There are 6 hidden switches. A switch that is on adds its own fixed numbers to the row, and there is some noise. The rows also spread widely along 4 directions, which tell nothing about the answers.
In the rows, 128 means zero.
Some rows, each with its switches (1 for on, 0 for off) after it:
[170 103 136 175 132 132 103 203 178 140 114 163 157 117 148 138  97 157
 157 142  71  97 137 109  88 150  92]
1 0 0 1 1 0
[108 147  80 152 108 142 119 165 149 118 149 155 117  97 146 135 103 149
 131 153  98 105 137 124 139 146 130]
1 0 0 1 0 0
[ 80 125 127 173  86 167 103 171 190 171 157 176 148  51 124 166 106 129
 159 106 101  98 147 162 153 161 110]
1 0 0 1 1 0
[185 101 123 199 127 159 103 213 187 143 121 162 158 105 140 139  96 156
 156 133  69  93 140 109  80 144  73]
1 1 0 1 1 0
[119 139  55 153 102 186 129 183 136 126 156 149 120  72 166  95 116 118
 148 161 113 105 160 160 147 171 112]
1 0 1 0 1 0
[116 104  96 187 102 202  94 190 182 176 159 154 155  46 133 130  97 136
 166 107  83 100 164 180 132 160  72]
1 1 0 1 1 1
[153 111 131 160 123 144  94 198 177 135 126 157 130 125 136 149 103 148
 138 165 101  98 122  85 107 140 120]
0 0 0 1 1 0
[102 123 108 168 113 189  83 199 185 161 149 168 135  60 135 142 111 122
 158 134  96 115 160 141 131 159 101]
1 0 1 0 1 1
[106 133 130 179 146 136  89 188 201 187 121 163 167  60 130 179 101 167
 168 116  42 134 149 113 132 152  94]
1 0 1 1 1 1
[100 140  91 154  96 160  99 188 173 142 147 182 123  82 140 153 101 142
 138 155  93 102 137 119 138 143 130]
1 0 1 1 0 0
[ 76 125 114 148  77 172  98 167 167 143 161 191 104  63 130 165  99 116
 135 139 135  94 136 121 156 132 150]
1 0 0 0 0 0
[120 124 138 150 125 106 149 128 147 155 135 135 130  99 152 142 126 144
 155 116 111 122 135 123 149 131 119]
0 0 0 0 0 0
[141 104 154 179 138 140 120 159 160 167 133 153 151  78 137 152 111 148
 172 107  99 116 132 126 127 142  90]
0 1 0 0 1 0
[160 132  88 158 135 152 121 170 133 106 136 133 104 139 160 119 113 149
 132 168 115  93 131  88 108 131 121]
0 1 0 0 0 0
[166 101 100 176 113 197 125 181 145 158 161 126 143  72 136  87 112 108
 151 112 123 100 169 172 123 137  67]
0 1 1 0 0 1
[184 101 147 168 130 116 109 187 179 149 112 154 150 117 131 140 108 160
 147 138  90 105 130  87  98 130  99]
0 0 1 1 0 0
[ 96 130 118 167 120 150 109 176 177 167 128 175 149  57 141 162 109 155
 167 134  70 121 149 129 146 166 110]
1 0 1 1 1 0

New rows, each followed by its switches (1 for on, 0 for off):
[ 65 144 120 151 100 178  95 167 176 164 147 167 126  42 121 169 121 133
 146 138 107 114 144 139 169 160 131]
0 0 1 1 1 0
[ 99 144  95 152 128 111 123 159 158 142 128 157 126  90 157 158 105 168
 144 139  78 115 133 109 140 143 123]
1 0 0 1 0 0
[127 136 113 176 158 119 119 165 165 140 119 154 129  96 169 152 109 169
 169 133  68 114 139  97 115 148  98]
1 1 0 0 1 0
[132 126  97 163 120 155 106 187 163 118 138 164 114 106 152 135 101 127
 142 162 112 101 140 109 120 144 124]
1 0 0 0 1 0
[ 83 155  96 181 133 164  92 183 191 147 135 186 133  57 141 176 110 169
 158 145  68 120 141 108 137 159 111]
1 1 1 1 1 0
[134 110 141 173 118 158 108 191 185 159 128 169 147  72 135 158 110 135
 165 132  91 113 144 122 125 152  98]
1 0 1 0 1 0
[137 140  93 171 151 154  99 206 180 156 116 153 143  85 145 145 102 170
 168 137  58 123 158 114 108 156  98]
1 0 1 1 1 1
[115 135  91 162 129 149 139 147 149 142 152 149 120  81 151 135 121 144
 145 140 109 121 145 124 153 149 115]
0 1 1 0 0 0
[126 127 138 156 154  88 134 145 152 144 116 132 135 104 160 145 119 162
 169 130  90 123 134 101 136 142 108]
0 0 0 0 1 0
[121 130 150 165 158  92 124 154 163 163 105 146 144  94 154 169 117 175
 180 129  72 146 134  85 129 139 107]
0 0 1 0 1 0
[ 83 135 127 160 103 169  94 173 186 161 144 184 133  44 133 172 120 125
 156 129 106 116 145 131 153 163 122]
1 0 1 0 1 0
[ 73 157  74 170 127 174 112 156 160 162 155 161 118  41 154 144 116 142
 154 131  82 128 163 142 153 156 107]
1 1 1 0 0 1
[136 122 106 162 110 188  84 198 163 109 152 169 102 103 144 140 107 132
 140 171 126  91 131  98 117 139 127]
0 1 0 0 1 0
[122 139 102 161 148 150  78 181 161 144 138 155 116 102 137 158  96 156
 135 154  84 102 126  76 110 123 124]
0 1 0 1 0 1
[160 126  92 179 158 140 114 202 165 154 117 130 160 100 162 117 104 167
 172 139  50 114 160 125 102 160  74]
1 0 1 1 1 1
[124 122 137 170 127  95 126 160 175 176 115 161 151  90 142 181 106 177
 169 111  66 119 135 105 126 136 105]
1 0 0 1 0 0
[138 111  77 157  83 209 106 191 153 118 172 154 113  89 126 110 114 108
 117 151 137  70 138 133 123 138 118]
0 1 0 1 0 0
[ 73 150  77 148 105 194  78 198 185 152 155 178 110  59 131 154  99 132
 140 154  94 111 143 123 138 142 132]
1 0 1 1 0 1
[ 97 140 112 160 163 117 120 146 146 149 125 120 122  98 168 142 112 164
 173 137  95 126 150 109 145 137 122]
0 0 0 0 1 1
[ 73 166  91 155 159 130 101 167 161 146 126 153 117  85 163 168 103 160
 166 148  74 128 143  93 142 155 136]
1 0 0 0 1 1
